Each cloud of rows lies close to a flat space through zero, with a little noise off it, and is much wider in some directions of that space than in others. After each cloud: how many dimensions does that space have?
(in the rows, 128 means zero)

[[143  55 174 148 122 105 112 143 128 106 162 137 140 152  84 148 102 177]
 [146  59 169 155 119 114 136 154 119 104 173 145 137 125 144 143 114 152]
 [ 98  78 140 110  58 148 113 204 144 172  98 159 183  99 182 120 152 167]
 [105 112 133 100  83 144 118 141 144 158  86 157 148 115 184 140 169 156]
 [136 136 125 137 142 126 131 118 122 120 145 116 113 132 115 126 116 114]
 [101  78 142 114  70 138 107 202 146 166 102 155 177 119 140 117 133 175]
 [163 128 147 141 183 103 133  41 118  68 153 116  89 163  68 156 113 127]
 [ 92  98 140  76  63 139  84 144 157 171  58 153 176 137 113 139 158 193]
 [149  85 163 146 149 106 128 100 114  86 160 127 114 147 100 155 111 149]
 [ 92 101 132  89  59 147 112 171 142 175  70 165 174 110 178 129 166 167]
 [155 211  96 143 202 120 153  50 107  85 149  87  72 142  91 119 110  61]
 [168 112 145 183 177 103 154 124 100  77 208 112  98 127 114 132  87 106]
 [134  64 175 134 121 111 106 113 136 106 140 142 139 166  75 161 122 188]
 [126 131 109 133 110 133 140 166 128 143 129 136 135 101 172 105 133 116]
 [107 111 125 119  94 134 119 173 134 155 114 135 154 113 150 113 130 137]
 [ 99  23 171 118  43 130  85 226 143 169 113 160 202 120 117 127 121 218]
 [ 90 196  81  75 101 152 114 124 145 180  52 120 144 119 132 106 160 118]
 [110 167  97 118 124 141 126 144 136 150 108 110 129 117 115  99 120 101]
 [102  78 143 108  66 142 109 181 142 156 104 156 171 117 158 123 145 170]
 [139 159 117 136 159 126 142  99 124 113 138 120 107 130 134 130 130  97]
 [150 183 115 136 195 115 150  33 118  91 135 105  76 149 110 141 132  87]
 [139 137 124 146 143 125 147 130 122 118 150 122 115 122 144 125 122 104]
 [118 117 127 128 104 133 129 153 128 145 118 142 143 107 167 123 139 135]
 [148 130 139 146 163 115 135  82 115  87 155 121 101 145 117 143 126 122]]

4

[[124 121 132 126 132 119 129 126 118 129 126 130 113 130 124 126 127 133]
 [130 139 125  84 150 103 106 150  96 109 102 108 170 161 169 112 129 128]
 [138 134 134 137 113 152 138 113 129 127 145 133 127 118 115 127 116 130]
 [110  92 144 159 103  96 151 111 130 144  97 143  93 135  92 118 137 152]
 [138 151 122 152 118 170 127 121 141 132 167 132 124 109 131 138 120 123]
 [129 128 125  93 144 103 117 144 111 115 101 115 161 151 151 118 132 125]
 [133 144 118 110 138 144 128 138 127 116 142 127 155 123 155 133 122 112]
 [116 104 138 121 137 115 144 117 103 129 134 145  76 118 115 127 118 135]
 [133 130 136 125 130 128 120 120 112 129 132 124 114 132 120 123 122 137]
 [139 137 135 127 128 134 114 121 123 130 133 118 124 131 116 126 125 134]
 [152 177 114 144 134 205 113 122 143 129 210 131 114  87 141 153 111 107]
 [151 155 131 161 115 179 114 108 150 141 176 124 106 101  98 141 121 128]
 [130 132 124 107 142 140 135 130 114 116 147 136 124 117 143 132 115 117]
 [138 133 132 118 130 132 122 126 126 125 129 120 138 131 121 127 125 126]
 [137 143 121 122 129 138 118 137 147 124 127 117 164 130 135 133 134 116]
 [136 128 137 130 125 144 132 113 128 131 146 131 106 114 104 132 117 129]
 [111  99 134 133 114 101 157 124 126 127  97 143 129 137 123 118 130 136]
 [142 162 108 155 121 198 133 126 166 130 193 139 134  86 138 155 120 101]
 [139 152 119 147 117 153 116 131 154 132 140 117 155 124 133 134 135 121]
 [125 115 133 138 111 139 158 114 132 126 134 146 120 115 116 128 118 127]
 [124 127 124 124 128 128 136 132 129 124 126 132 139 129 142 127 128 123]
 [135 142 119 169 119 189 139 111 162 144 197 149  81  75 105 157 119 113]
 [133 134 137 109 143 138 123 118  87 121 154 131  95 123 133 123 108 135]
 [132 126 136 123 128 136 136 117 111 125 141 135 110 121 120 126 114 131]]

6

[[142 156 131 111 135  98 137 142 122 124 119  98 122 129 105 155 126 119]
 [ 83 114 162 140  77 110 143 128 152 128 122 166  91 128 136 101 169 135]
 [116 152 146 108 142 118 123 145 104 137 123 166 119 135  75 130 167 161]
 [121 124 115 142 143 149 137  88 143 116 102 108 108 137 123 133 127 118]
 [145 145 168 155 146 139 138 113 108 134 115 129 103 113 131 144 128  95]
 [144 115 146 136 112 118 134 152 120 116 140 113 141 175  65 126  97 142]
 [133  80 135 111 120 134 156 114 122 120 122 124 163  96 102 116 159  84]
 [142 128 139 114  84 141  99 152 106  96 115 167 164 147 102 156 130 178]
 [153 172 136 150 124  99  91 101 128 114 137 116 120 128 143 117 120  47]
 [127 108 127 151 143 152 112 133 114 122 108 128  89 119 133 111  83 123]
 [145 113  84 116 120 149 126  97 129 145 159 146 100 130 154 156 115 132]
 [141 135 147 115 150 111 106 150 131  96 170 152 167 114 151 131 190 144]
 [140 130 144 143 146 114 111 139 121 112 150 124 121 140 145 111 112 129]
 [161 114 123 126 138 129 131  97 127 121 132  97 131 157 138 117 100 137]
 [121 146 120 159 192 148 115 142 150  81 183 124 104 151 163 151  91 152]
 [ 91 111 117 143 106 134 175 162 140 125 109 111 118 132 144 146 112 126]
 [147 178 125  84 116 122 105 133 196 127 154 143 153 134 135 112 120 144]
 [131 108 146 125 170 166 178 147  95 125 127 163 113 131 131 119 139 135]
 [122 133 123 159 162 169 119 134 133 113 107 153 158 140 108 113 185  99]
 [106 114  90 105 147 118 130 142 124 113 151 148  85 121 158 117 129 130]
 [129 124 114 107 121 149 119  54  97 121 130 127 132 100 128 126  58 107]
 [113 111 120 156 114 146 133 109 117 126 130 136 125 141 161 125 109 133]
 [106 159  87 124 155 119 125 160 121 133 129 118 128 128 171 118 103 122]
 [123  91 145 131 113 135 158 112  97 101 114 161  80 129 140 129 160 117]]

16

[[124 116 101 121 161 134 128 148 122 115 117  92 133 140 133 132 106 141]
 [ 69 126  99 123 125 121  16 117 103 156 121  85 167 190 133 108 150  64]
 [ 98 151 167 154 130 135 156  99 131 117 164 137 127 112 138 151 108 148]
 [ 49 145 121 140 156 128  61 105  99 128 153  65 165 177 146 136 112 104]
 [ 82 162 165 143 137 124 119  98 111 115 165 114 143 133 137 153 115 122]
 [106 145 137 122 120 119  76 113 114 143 139 124 142 144 127 131 145  88]
 [119 138 126 115 114 124 110 125 100 135 156  87 150 151 123 121 142 111]
 [134 148 152 116 100 122 160 121 112 132 170 124 135 116 119 134 138 132]
 [111 144 181 163 128 133 183  99 153 111 150 175 107  87 142 155 101 161]
 [123 114 106 130 162 125  96 141 137 118  87 123 128 144 135 130 119 121]
 [183  75  65 123 103 139 178 168 139 143 102 125 112 128 116  83 137 158]
 [151 116 110 107 117 123 103 142 129 141 105 135 129 135 120 115 147 104]
 [172 103 130 139 170 130 156 150 180 102  55 191  89  90 137 145 103 159]
 [164  84  86 136 133 134 135 158 158 129  75 149 110 122 128 108 126 145]
 [179 105 104 114 147 132 161 159 148 118  88 140 109 114 124 122 122 156]
 [128 106 114 149 152 128 100 134 164 124  78 167 109 127 140 128 120 122]
 [ 99 117  95 119 130 127  65 135 104 145 125  76 154 167 127 112 137  94]
 [ 91 143 151 141 138 119  68 103 132 131 118 151 134 145 136 137 133  89]
 [158 111 117 133 123 137 154 144 149 126 107 155 112 111 128 116 131 147]
 [ 56 122  98 153 129 134  64 111 104 147 148  73 158 180 140 111 123 107]
 [110 141 149 136 136 121 103 113 137 130 123 149 130 129 134 140 127 112]
 [147 120 110 114 110 125 132 140 116 138 134 113 133 130 114 116 144 123]
 [153 121 118 112 134 130 144 150 132 121 112 128 124 117 125 129 129 140]
 [ 63 187 185 123 101 116  96  77  86 140 208 102 162 144 131 152 142  90]]

5

[[169 166 185  89  99 114 150 117  78 109 140 141 141 145 130 162 197  86]
 [146 207 169  30  68  92 151 135 104 140 112 105 105 185 133 177 214  88]
 [138 116 137  74  66 130 111 139 137 145 116  92 175 176 174 146 168 151]
 [154 140 152  87  45 105  96 116 119 135 127  88 144 180 181 124 191 117]
 [ 98 108  95 181 202 139 135 130 143 126 132 169 110  69  88 117  53 139]
 [144 146 147 106 103 122 129 122 113 125 131 124 129 146 137 138 161 112]
 [153 108 136 123  66 123  89 118 129 127 129  89 157 170 180 102 167 139]
 [116 115 118 139 161 109 117 125 128 144 133 174 132  85 120 145  89 119]
 [129 141 134 117 134 103 120 125 120 140 128 157 129 111 128 151 122 111]
 [132 149 145  96 115 128 146 132 118 128 124 122 132 144 126 150 155 121]
 [131 130 131 162 162 127 136 117 114 112 139 157 108  99 105 120 111 112]
 [120  96 112 102  93 118  91 134 155 159 117 108 166 148 171 133 124 157]
 [162 129 152 113  66 140 118 121 115 112 136  84 152 182 165 109 194 130]
 [145 101 122 156  79 136  90 117 136 115 137  84 141 164 172  79 148 147]
 [147 134 151 118 133 135 147 124 103 117 138 146 145 122 122 146 146 116]
 [132 157 151  71 125  96 134 133 110 149 123 157 141 122 128 181 147 100]
 [111 151 121 107 139 103 128 131 138 149 118 140 100 118 117 142 111 115]
 [120 107 128  96 127 109 108 133 133 158 122 159 173 111 146 170 113 135]
 [102 149 115 125 184 124 156 140 133 139 117 163  99  89  83 151  87 118]
 [167 132 168 123  98 125 130 111  92 107 143 135 155 141 149 134 177 108]
 [122 160 133  86 115 121 144 139 131 141 113 115 111 149 118 148 144 120]
 [137  97 121 187 127 131 101 108 128 114 144 130 127 118 142  86 113 132]
 [143 154 165  79 135 133 171 139  96 123 127 152 155 129 110 182 162 113]
 [111 132 134  42 105 115 131 156 142 168 105 125 174 147 147 189 138 144]]

5

[[114 116 141  98 122 138 163 121 126 170 114  99 153 164 140 153 132 150]
 [140 105 132 104 116 114 142 143 132 132 136  95 135 171 158 132 102 137]
 [137 116 132 112 132 123 139 124 136 146 130 118 140 139 142 136 119 138]
 [104 151 121 128 124 150 144 107 116 112 120 133 114 126 126 129 150 120]
 [164 107 124 132 120 103 105 158 134  88 151 122 113 132 142  97  91 118]
 [180  65 141 119 150  94 121 162 156 196 134 105 166 133 127 142  93 154]
 [179  67 146 124 152  90 120 158 156 202 137 114 159 122 118 144  89 156]
 [134 148 115 132 112 134 123 134 120  68 142 130  99 137 144 100 121 112]
 [ 90 161 126 116 119 146 152 101 112 126 105 131 121 136 127 139 159 129]
 [ 61 181 117  91  92 172 196  87 100  94 102 106 112 192 175 132 167 133]
 [186  58 148 140 165  86 100 163 158 200 144 118 166 107 109 145  96 147]
 [103 155 122 115 114 146 149 115 107  90 120 122 115 152 148 122 144 120]
 [102 171 118 141 121 149 125 103 108  71 126 149  95 118 118 106 150 105]
 [ 79 126 141  93 150 157 187  90 129 244  78 118 169 131 118 181 175 159]
 [ 98 167 119 104  96 145 158 113 114  72 128 113 105 174 170 112 138 122]
 [159  98 137 127 125 113 124 151 135 135 142 109 139 142 144 133 102 137]
 [ 37 217  96 106  84 192 182  68  83  44  98 130  81 174 168 118 179 105]
 [244  44 136 159 156  54  49 196 164 146 184 124 143  87  99 109  46 139]
 [170  81 140 129 136 102 121 150 146 162 140 113 159 136 133 135 108 140]
 [125 117 137 115 129 120 144 128 131 156 121 116 144 138 131 141 132 143]
 [214  88 124 183 145  81  34 177 147  86 180 146 107  74  91  86  76 112]
 [150 132 120 158 125 115  96 137 128  81 151 143 102 102 108 105 116 110]
 [ 87 158 131 125 134 158 145  91 113 142 105 142 129 118 115 144 175 134]
 [ 69 190 108  96  75 171 187  97  90  33 117 109  84 198 189 120 149 109]]

3

[[196 122  86 114 107  81 108 124 115 128 122  94  47 134 108 100 166 115]
 [149 119  96 143  92 142 129 127 147 136 168  69  96 107 138 131 108 152]
 [122 121 131 107 105 105 138 124 142 129 141 106 115 115 135 120 148 149]
 [107 118  85 143 122 138 116 142 142 104 151 142 135 106 135 184  80 160]
 [142 121 124 124 125 128 137 132 142 134 123 141 134 114 127 130 139 134]
 [108 110 189 117 159 125 144 111 125 136 111 135 142 124 110 130 151 113]
 [102 127 195 113 174 114 128 110  96 138  98 172 154 157 112 116 155  94]
 [118 141 126 153 107 161 127 126 126 126 152  54 111 140 135 113  89 127]
 [ 40 130 151 189 148 152 177 135 141 140 189 127 204  64 227 194 133 192]
 [119 124 126 109 119 110 129 129 134 119 130 127 122 127 128 129 137 139]
 [128 127 124 126 122 126 131 130 133 129 132 128 130 123 133 129 135 138]
 [ 87 139 124 150 138 162 119 137 126  99 129 129 154 139 124 158  71 128]
 [ 85 146 149 135 127 129 140 127 115 114 134  95 138 140 151 117 127 133]
 [104 132 151 145 132 136 161 128 133 115 126  71 133 117 148 122 146 134]
 [ 91 124  96 140 117 159 130 149 162 109 153 155 170  97 144 189  70 171]
 [135 123 143 112 133 112 116 117 117 145 130 155 126 140 119 117 142 120]
 [149 123 148 104 132 125 126 123 132 141 102 154 131 141  99 109 140 107]
 [115 130 157 130 129 140 132 117 127 161 148 148 157 134 142 117 126 130]
 [111 103 136 103 130 128 101 114 133 123 143 163 126 128  93 162  86 139]
 [127 156 151 129 155 115 141 137 100 108  71 122 137 164 123  86 169  85]
 [108 115 159 113 135 110 141 116 131 130 133 117 125 117 129 130 150 137]
 [169 119 109 111 110 117 130 130 142 124 110  99  91 128 103 105 144 121]
 [102 149 132 145 155 136 165 156 134  79  74 106 155 125 139 131 147 115]
 [130 137 114 146 113 139 134 133 131 126 141  89 120 124 147 122 121 135]]

8

[[121 115 125 136 113 139 135 121 119 142 128 129 136 135 121 142 124 137]
 [121 119  99 123 150 138 174 136 122 138 151 138 165 174 180 139 113 138]
 [148 135 126 128 131 107 139 136 147 142 115 138 132 138 115 126 134 125]
 [122 140 147 125 105 124  81 114  90 122 109  88 100 105 106 131 127 112]
 [137 133 121 120 132  93 152 119 134 131 136 148 137 146 151 136 118 116]
 [156 155 117  85 134 124 145 137 127 126 107 127 165 151 123 138 133 130]
 [111 100 129 131 114 138 130 115 116 134 136 123 112 139 126 120 109 137]
 [136 113 166 110 122  94 115 127 154 142 129 100 107 131 118 131 157 131]
 [123 124 170 136 130 104 128 113 191 154 129 124  85 147 118 162 111 141]
 [119 128 120 135 116 141 102 117 117 122 120 138 112 107 127 118 125 121]
 [125 120 127 134 155  93 157  92 138 135 151 150 136 140 136 159 107 128]
 [138 110 119 118 133 148 106 101 111 128 122 122 141 145 125 144 138 159]
 [151 124 110 123 127 130 114 107  90 120 106 142 148 127 105 127 129 134]
 [147 100 159 105 105 116 146 107 138 128 128 132 148 124  87 140 136 142]
 [129 124 146 111 120 105 144 164 150 144 149 119 135 149 125 120 130 122]
 [117 123 155  71 133 137 108 120 109 127 110  96 133 137 103 135 123 128]
 [130  97 138 112 114 139 147 133 156 170 136 160 122 123 120 141 141 139]
 [146 116 163 128 146 142 161 122 130 112 127 140 136 106 138 157 140 137]
 [118 136  97 162  97 108 104  99 111 114 114 147 129 120 139 116 119 106]
 [126 112 135 115 142 115 148 118 151 159 134 160 124 143 132 143 104 123]
 [ 97 140 172 106 129  87 106 146 167 149 128 103  94 158 118 143 119 114]
 [117 125  99 164 104 126 113 129 101  91 126 127 128 103 108  85 165 131]
 [144 130 111 128 146 148 129 120 138 133 115 124 154 115 140 116 132 123]
 [ 86 132 129 123 198 170 131 109 132 154 117  89 123 164 140 150  60 129]]

16

[[110 209  85  64 135 162 104 117 104 116 234 161  64 115  30  87 112  93]
 [105 182 127 110  38 133 204  83 118 109 212 130 114 156 109 137 136 118]
 [ 57 139 193 116  64 167  87 107 163 125 121 169 139 178 103 111 127 114]
 [ 81 154  94 144 129 130 101 161 132 175 115 127 137 110 109 144 108 127]
 [134 125 209 169 121 114  96  80  86 133  99 122 158 117 136 132 163 100]
 [ 68 141 134  66  83 104 226 178 152 131 104 159 139 169 164 135 128 207]
 [ 91 193 142 127 147 121  50 199 201 179 129 144 103 123 116 191 117 106]
 [162 139 119  97 144 126 131 121 147 197  47  71 134 206 185 167  49 167]
 [121 119 156 151 144  72 129 145 125 172  74  94 122 101 166 139 126 162]
 [163  64 130 197 148 133 160 129  99  64 147 160 183 161 197 115 156 112]
 [141  85 162 122 158 156 100  49  37 153  35 133  74  79  86 122 124 102]
 [107 125 114 147 147 143  52 190 155 174 105 122 138 131 123 130 118 151]
 [123 119 149 136 108 111 143 121 148 135  88 140 159 102 124  99 168 152]
 [ 46 183  83  50 105 154 123 131 100 181 171 136 138  65  84  98  30 193]
 [ 87 159 117 123  63 160 146 109  97 144 185 154 120 106 111 141 103 140]
 [120 121 146 166 138 129 132 147  86  92 162 182 176  97 128 116 192 115]
 [159 142  95 131 207 149 102 146  80 114 174 136  96 138  77 106 165  83]
 [156 122 118  71 177 165  67 110  92 143 109 102 130  97  89 118  88 139]
 [ 62 166 106 131  83 135 108 204 162 159 198 162 140  89 138 158  98 174]
 [ 38  93 130  37 135 145 217 178 185 109 176 115 207 174 175 109  67 229]
 [112 139 135 175  99 115 117 115 108 109 118 145  98  89  86 165 183  53]
 [ 74 141 139  72  91 161 148  84 145 170 162  95 142 150 119  93  51 182]
 [176 122 130 149 133 137 153  72 119 104 150 144 101 119 138 137 130  87]
 [142  94  84 127 120 145 130 171 205 175  67 131 160 147 172 116  93 207]]

15
